The rows are grouped in 3 different ways at once. Each group adds its own fixed numbers to the row, and there is some noise. The rows also spread widely along 2 directions, which tell nothing about the answers.
In the rows, zero is written as 128.
Known rows, each followed by its group in each grouping:
[147  96 125 114 119 130 112  94 129  68 104 121 141 143 106 106 107 154
 146]
Z K431 (0)
[139 125 136 102 103 126  95 131 103 113 117  95 170 148 134 107 121 122
 133]
W K95 (2)
[122 142 131 103 101 168 113 139 109  90 112 100 193 128 146  94 146 156
 134]
W K431 (2)
[ 63 173 181  35 119 150 113 140 146 142  94 141 214 148 229 129 151 174
 145]
T K160 (1)
[109 125 145  93 126 129  91 160 121 155 128  97 181 147 142  91 120 106
 100]
R K651 (1)
[165 140 151 113 119  74 115  95 127 114 125 109 102 162 131 135  77  78
 167]
T K95 (0)
[171  91 111 188 148 122 118 138 145 113 112 125 131 142 123 113 104 117
 113]
L K160 (2)
[130 111 130  93 135 121 100 137 113 141 133  91 170 146 116  99 114  95
 122]
R K651 (0)
[178  61 106 159 153 119 127 119 139 130  90 147 138 121  82  92  68 147
 112]
Z K160 (2)
[185  97 101 226 150 131 119 135 146  82 131 123  73 145 114  93  91  88
 110]
L K431 (2)
[168 118 112 120 114 159 114 131 102 101 118 105 163 124 124 100 120 123
 134]
W K431 (2)
[148  99 125 114 111 133 101 103 113  73 102 119 138 127 111 111 106 151
 143]
Z K431 (0)
[229  76 123 212 165  89 113 118 140 144 119 124  83 128 103 125  83  60
 112]
L K160 (1)
[ 94 130 121 163 124 172 101 159 133  66 122 120 143 147 168  93 139 152
 114]
L K431 (2)
[145 110 118 110 139 119 100 136 104 145 128 106 157 149 109  98  99 101
 108]
R K651 (0)
[166  94 143 104 130 119 120 117 132 139 123 102 178 133 120 118 110 115
 148]
W K160 (2)
[141 113 130 107 116  84  79 147 117 159 124  81 153 146 140 109 104 117
  88]
R K95 (1)
[ 77 131 122  80  93 124  80 173 125 132 131  89 189 169 163  93 118 152
  93]
R K95 (2)

New rows, each followed by its group in each grouping:
[121 142 175 115 123 111 112 112 171  98 148 115 120 162 171 121 111  84
 158]
T K431 (1)
[185 118 117 170 119 117  88 126  93 101 105 117 103 143 128 117  98 108
 120]
L K95 (0)
[153 103 146 103 130 125 123 103 135 132 129  92 189 135 117 110 125 120
 146]
W K160 (2)
[112 165 129  77 102 165 116 138 101  95  92 148 168 137 179 124 134 164
 144]
T K431 (0)
[117 124 175 151 150 127 101 111 140  84 154  86 138 164 142 112 132  79
 166]
L K651 (0)
[112 134  99 161 125 195 104 175 111  79  99 131 147 139 180  92 134 176
 103]
L K431 (2)
[138 144 165 126 146 119 124 114 126 126 122 129 121 152 147 104 110  65
 142]
T K651 (1)
[150 129 129 113 106 128  99 127  94 117 112 103 163 152 126  98 116 123
 119]
W K95 (2)
[139 113 112 169 149 150 108 159 128 114  96 132 154 144 158 114 120 143
 109]
L K160 (2)
[159  98 109  90 149  99 110 143 113 161 112 101 178 131 119 127  97 134
 100]
R K160 (0)
[143 153 121 114 114 152 121 138 107 121  92 146 141 133 169 112 112 134
 125]
T K431 (1)
[ 97 140 176 122 135 127 134 113 171  93 150 116 135 177 165  95 105  69
 163]
T K651 (2)
[112 139 159 144 137 153  98 157 109 115 119 116 146 142 158 104 148 101
 123]
L K651 (1)
[ 85 164 157  42 126 150 105 149 125 145  91 151 213 140 217 125 143 179
 139]
T K160 (1)
[131 124 121 183 126 170 101 157 138  71 121 123 121 142 157  89 119 130
 112]
L K431 (2)
[ 78 161 141  50  99 142  61 189  95 164  86  95 228 143 197  97 139 200
  66]
R K95 (1)
[190 113 143 132 137 121 107 113 101 146 111 103 142 122  90 105 116  60
 144]
W K651 (1)
[169 113  75 201 149 176 117 173  77 114  86 161 127 134 121  70 108 118
  86]
L K651 (2)
[238  63  74 236 168 116 137 132 126 134 101 149  82 121  83 101  66  77
  97]
L K160 (2)
[143  96 129 114 120 131 104  99 120  70 105 132 145 126 111  99 118 161
 134]
Z K431 (0)
[119 152 167 107 131 132 108 123 134 131 113 132 139 148 164 104 106  89
 139]
T K651 (1)
[104 151 185  82 131 122 121 105 144 113 139 126 148 165 160 116 123  83
 176]
T K651 (0)
[198  95 133 151 116  85 104  88 123 119 120  92 120 146  87 104  81  64
 141]
W K95 (2)
[119  86 125 149 117 141 109 118 151  70 114 133 141 136 107  84  93 160
 130]
Z K431 (2)
[137 124 135 166 129 137  92 145 122  79 120 126 129 132 169 112 132 128
 124]
L K431 (1)
[132  97 144  84 129  84  97 114 154 146 141  72 181 154 129 127 100 119
 134]
R K160 (0)
[205 121 102 197 138 121  84 152  82 126  80 137  91 123 123 110  90 103
  87]
L K95 (1)
[136 127 119 118 148 115 134 128 157 130 110 140 153 154 151 115  95 121
 135]
T K160 (2)
[187  73 183 196 163  50  98  85 200 109 166  72  83 154 110 131  88  27
 156]
L K160 (1)
[188  67 125 136 146  93 120 108 142 137  81 134 131 120  83 105  81 120
 114]
Z K160 (1)
[158 109 145 138 123 127 118 106 151  88 145  89 147 149 106 109 106  86
 159]
W K431 (2)
[164  76 126 175 153 121 131 106 150  97 114 133 113 140  65  74  68  84
 132]
Z K651 (2)
[129 105 131 163 148 141 118 146 152 107 111 121 157 151 156 105 128 140
 121]
L K160 (2)
[146  74 124 158 133 101 112 135 173 108 157  80 124 156 106  90  74  87
 115]
R K431 (2)
[112 132 125 170 144 168 107 163 109 115 113 140 143 143 152  78 140 123
 103]
L K651 (2)
[136  82 111 148 132 142 118 126 148  73 106 129 136 131 112  79  91 154
 126]
Z K431 (2)
[170  83  88 168 137 115 111 153 147 126 136  99 124 147 107  89  70 110
  85]
R K431 (2)
[125  96  95 101 127 161 118 151 116 123  63 164 192 126 135  87 109 208
 101]
Z K160 (2)
[132 147 137 118 124 133 121 108 125  91 115 137 133 151 160 131 105 122
 160]
T K431 (0)
[143  80 107 102 134 126 111 163 144 159 115  97 184 149 133 104  95 143
  93]
R K160 (2)
[117 120 113  89 106 146  80 169 105 133 106 114 180 125 156  95 124 157
  88]
R K431 (1)
[158  80 117 104 138 114 111 102 134 114  87 134 166 117  96 116  96 172
 137]
Z K160 (0)
[ 91 127 157 150 143 158 102 149 149  87 138 101 151 164 165  75 134 114
 122]
L K651 (2)
[139  87 124 147 127 132 104 117 156  74 116 124 121 145 109  84  83 144
 131]
Z K431 (2)
[ 62 166 207  70 114 116  91 118 186  85 153  98 150 173 216 124 136 119
 184]
T K431 (1)
[174  73  92 147 154  91 123 148 159 153 132 105 139 149  94 102  61 108
  91]
R K160 (2)
[144 111 104 155 148 147 113 152 127 119 103 137 153 140 153 100 127 145
 107]
L K160 (2)
[163 129  86 138 149 133 144 131 128 151  95 167 132 141 145 107  81 121
 108]
T K160 (2)
[125 128 133 116 143 114 139 124 170 135 125 137 148 158 152 113  97 122
 147]
T K160 (2)
[161  71 134 139 121 100 115  85 154  66 124 123 108 142  82 108  88 103
 163]
Z K431 (0)
[232 103  94 151 115 143 114 123  69 141 100 136 136  93  94 109 105 108
 111]
W K431 (1)
[ 97 148 142 121 144 148 124 133 142 109 125 141 145 159 151  87 107  99
 146]
T K651 (2)
[211  53 111 189 137 103 120 102 130 104 102 143  82 112  60  98  63  98
 117]
Z K431 (1)
[120 129 181 130 125  96  79 101 150  73 150  82 113 174 152 132 128  99
 158]
L K95 (0)
[175 120  99 140 113 173 121 138  90 102 109 124 168 114 117  99 122 144
 119]
W K431 (2)
[139 105 126 169 138 131 116 140 148 109 119 113 134 154 145 102 109 118
 122]
L K160 (2)
[138 105 125 109 136 111 101 143 110 139 135  84 167 154 111  93 105  91
 111]
R K651 (0)
[252  65  64 190 153 127 139 107  69 137  63 177  97 108  33  81  59 105
  98]
Z K651 (0)
[138 122 137 163 139 141 103 129 105  98 128 121 134 147 136 105 131  96
 133]
L K651 (0)
[212  48  96 172 164  72 127 125 162 161 135  95 113 141  73 104  41  64
  99]
R K160 (2)
